The rows of a group lie close to one hidden flat surface of 12 dimensions, which passes through zero. Surfaces can cross.
(in the rows, 128 means zero)
Known rows, each followed by its group:
[106 141 142  86 139 123 123 149 153 103 163 138 120  94 127 155] -> S
[147 124 141 191 137 174 121 131 171 130 128 159 101 133 130 127] -> D
[ 93 106 112 164 160 153 117 124 120 110  71 139 136  69 128 123] -> Y
[153 136 116 174 140  82  65 132 153 151 164 132 111  94 144 168] -> L
[ 73 112  96 136 143 156 111 119 172 136 132 157 102 149 147 185] -> Y
[172  99 129 156 168 102 112 183 159 130 130 205 151 121  99 130] -> D
[ 95 152 153  99 156 145 159 116 101  81 113 136 125  93  99 138] -> L
[171  88 107  77 154 122 110 113 126 152 209 108  98 133  95 164] -> D
[126  89 131 156 132  77  94  80 148 117 119 133 130 119 144 155] -> Y
[113 155 132 153  74 191 153 142 152 141  91 164 140 137 176  98] -> D
[ 81 128 128  99 101  87 108 169 130 139 102 147  97 103 160 135] -> S
[144  96 139 114 132 118 127 125 150 138 151 131 177  89 103  86] -> S
[111 127 116 160 106 147 157 175  90  96  59 107 112 194 146  81] -> Y
[ 91 111 119 113 131 139 127  98 156 150 145 172  77 125  97 114] -> S
[183 103 121 144 141 123 115 118  98 162 133  89 106 101 139 180] -> L
[117 105 119 142 184 188 129 135  87 122 127 124  87 156  80 127] -> L
[106 106 107 156 116 109 116 155 161  93 157 127 119 113 155 148] -> L
[174 164 157 132 160 119 149 115 173 118 117 127 133 112 104 134] -> L
[ 72 150 115  85 128 180 102 126 162 131 128 125 103 153 136 102] -> S
[104 118 120 105 148 159 158 123 139 158 150 116  66 167  96 162] -> Y
[171 102 145 134 187  86 118  89 107 101 118  89 170  93  88 134] -> D
[124 136  94  78 126 159 140 156 137 145 100 140 186 161 157 143] -> D
[ 98 136 122 152 123 135 150 229  93 141 182 191 115 141  95 127] -> D
[124 189 148 131  89 105 121 134 109  87 184 153 137 110 165 166] -> Y
[130 109 160 112 106  76 157 159  68 134 207  88 105 182 103 169] -> D
[123  86 115 148 170 109 147 103 120 145 105  96 169  81  99 135] -> S
[162 112  96 166 142 173 100 149 138 127  75 127 147 166 174 150] -> S
[191 134 153 178 170 161 137 129 125 103 115 165 111 148 104 160] -> S
[ 33 146 128 131 131  95 118 161  94  98 126  76 100 108 123 140] -> L
[140 123  98  50  97 116 117 123  81 124 114  97 166  71 143  44] -> Y
[139 141 150 118 132 100 152 146  93 111 149  90  90 109  73  67] -> Y
[ 77 125 151 162 143 136 101 119 146  98 125  67 110 199 127 146] -> L
[128 145 120  77 185 173 131  95 108 127 128  63 136  86  82 117] -> D
[121 127 142 130  89 125 134 139  75 132 137 115 189 114 146  97] -> Y
[ 89  96 103 191 156 125  85 106 118 116 119 115  96 109 123 134] -> D
[163  47 102 128 130 163 123 133 137  97 160 122 179  99 162 169] -> S
[164 115 114 103 112 186 191 149 124 138 137 152 164 161 143 150] -> L
[ 66 149 122 207 128 128 150 118  81  97 119 114 111  90 117 125] -> S
[ 49 151 145 139 107  89  91 122  85 113 115 104 133  96 158 149] -> L
[ 98 183 168 146  57 101 115 115 183 123 140 146 108  95 168  80] -> D
[180  97 141 126 118  99 104 125 135  99 140 129 138 178 145 118] -> Y
[180 113 135 182 141 152  64  76 142 169 126 124 117 104 132 100] -> L
[100 136 134 134  99  99  55  96 145  56 175 174 120 146 163 110] -> Y
[115 112 106 143 135 160 101  99 128  93 113  67 107 119 140  95] -> S
[158 133 155 182 154 122 116  92 162  78 145 155  92  99 122 166] -> D
[148 120 134 104 118 155 141 121  93  89 154  66 121 119 112  85] -> S
[150  89  86 126 128 103 165 186 123 116  90  86 122 122 123  83] -> Y
[171 129 137 102 154 127 128 141 159 141 132 151 129  95  95  95] -> D
[163 123 107 182 127  98  86 115 133 104 148 103 176  51 145  84] -> S
[165  64  89  95 119 110 135 164 146 126 195 123 123 137 113  97] -> Y
[148 110 136 170 139 114  96 109 143 132 126  82 133 115 160 191] -> L
[120 152 143 150 153 133  93 105 162 117 132 146 128  41 112  88] -> L

New rows. What belongs after each?
[127 113 148 171  94 118 115 119 142  67 175 135 152 152 166 140] -> S
[ 83 130  90 144 115  91 104 134 102 108 159 172 126 141 141 148] -> D
[167 135 163  61 154 132 138  73 129 139 100 128 135 153  87  89] -> L
[126 112  98 146 105 135  95 142 114 170 171 125 126 156 163 155] -> L
[113 112 112 186 110 132 124 134  89 102  62  90 125 146 172 138] -> S
[109 171 164 150 135  98 163 139  87 106 117 140  76 114  95 148] -> S
[121  71 124 104 128 134 148 151 119 114 148 132 141  66 135 148] -> S
[143 163 124 183 110 107  82 115 178 104 171 171 147 144 165 138] -> S
[128 130 129 123 132 125 125 179 125 167 127 134 169 175  95  57] -> D
[170 148 175 163 112 121 137 100  96 128 128 144 143 141 141 169] -> Y
[140 142 129 101  86 147 135  97 155 157  91 135 104 135 151  64] -> D
[116  76  98 127 163  95 104 151 156 129  61 147 128  55 154 163] -> D
[150  96  78  66 135 149 141 114 102 159 102 135  88 156 127 133] -> D
[152  92 132 136 123 170 163 120 174  92 127 102 147  99 151 135] -> L
[ 94 107 116 109 132 149 115  48  82 114 126 142 100  82 136 162] -> Y
[ 77 148  70 139 129 136  70  52 116 122 116 119 133 201 146 102] -> D
[114  96  95 118 147 167  96 158 131 146 161 138 168 149 139 162] -> L
[153  65 108 179 159 128 123 105  70 110 161 122 150  74 110 159] -> D
[127 123 150 130 130 144 146 106 167  80 152  86 106 128 125 138] -> L
[ 79  92  68 134 159 136  85 147 125 164  95 118 127 152 123 107] -> D
[123 150 136 161  86 136 105 105 132 142 154 135 166 179 135  58] -> D
[112 162 114 180 112 144  84 130 123 194 136  67 103 153 129  74] -> L
[170 124 129 141 171 156 158 114  86  92 115 152 103 176  86 153] -> D
[ 93 176 169  85 148 129 130 112 164 107 115  88 166 144 104 113] -> L
[131 151 140 132 115  47 110 108  94  77 204 166 181 110 124 152] -> D
[ 94  75 117  80 152 141 160 160 109  99  86  96 172  84 125 130] -> L
[ 75 139 142 115 158 118 136 139 179 148 161 160 202  83  97 143] -> S
[161 121 149 146 124 124 155 114 165 144  74  59 142 195 125  92] -> L
[144 175 149  86 174 123 139 122 154 120 124 144 131  74  76 117] -> L
[131 113 110 167 135 104  88 157 212 130 132 142 152 106 137  82] -> L
[193 134  89 101 117 144 163 117 135 185 151 157 126  86 133 149] -> Y
[132 133 124 130 149 152 106 124 146 123 168 137 130  78 126 146] -> L
[138 117 111 142 142 179 144 114 117 122  95 135 129  80 138 136] -> D
[176  53 128 132 120 122 119 132 157 176 102 107 142 100 153 128] -> D
[110 118 139 107  86 140 129 106 161 118 126 168 174 222 156 101] -> L
[112 125  87 140 130 192  72 149  85 188 183 140 140 120 140 143] -> L
[143 152 129 107 142  72 133 116 123 172 103  78 170 139 108 126] -> S
[150 139 148  66 147 175 116  78  84 179  86 157 174 130  97  82] -> L
[156  48  97 165 138 138 131 157 164 102 134 133 137 127 160 168] -> L
[114 100 118  77 140 123 130 149 108 122 145 108 182 140 160 222] -> L
[156  94 101 142 134 162 101 122 163 143 165 149 138 157 151 185] -> D
[118 163 104 147 121 154 108 169 120 106 103 162  81 135 183 185] -> S
[ 92 126 130 140 139 110  59 130 143 145 137  96 171 116 163 164] -> L
[137 113 144 134 129 142 132  98 136 202 106 124 123 176 111 119] -> Y
[106 152 138 160 101 145 146 157 150 128  92 172  96 113 151 102] -> D
[191 132  99  91 140 102 107  79 135 143 166 110  81 155 132 186] -> S
[149  94 125  84 122 148 123 113 105 122 115  82  76 114 110  49] -> S
[104 119 147 132  90  62 136 128 120 160 106 175  82 124 110  80] -> S
[124 150 140 185 156  88 113 116 170 130 149 162 138  48 125 179] -> Y
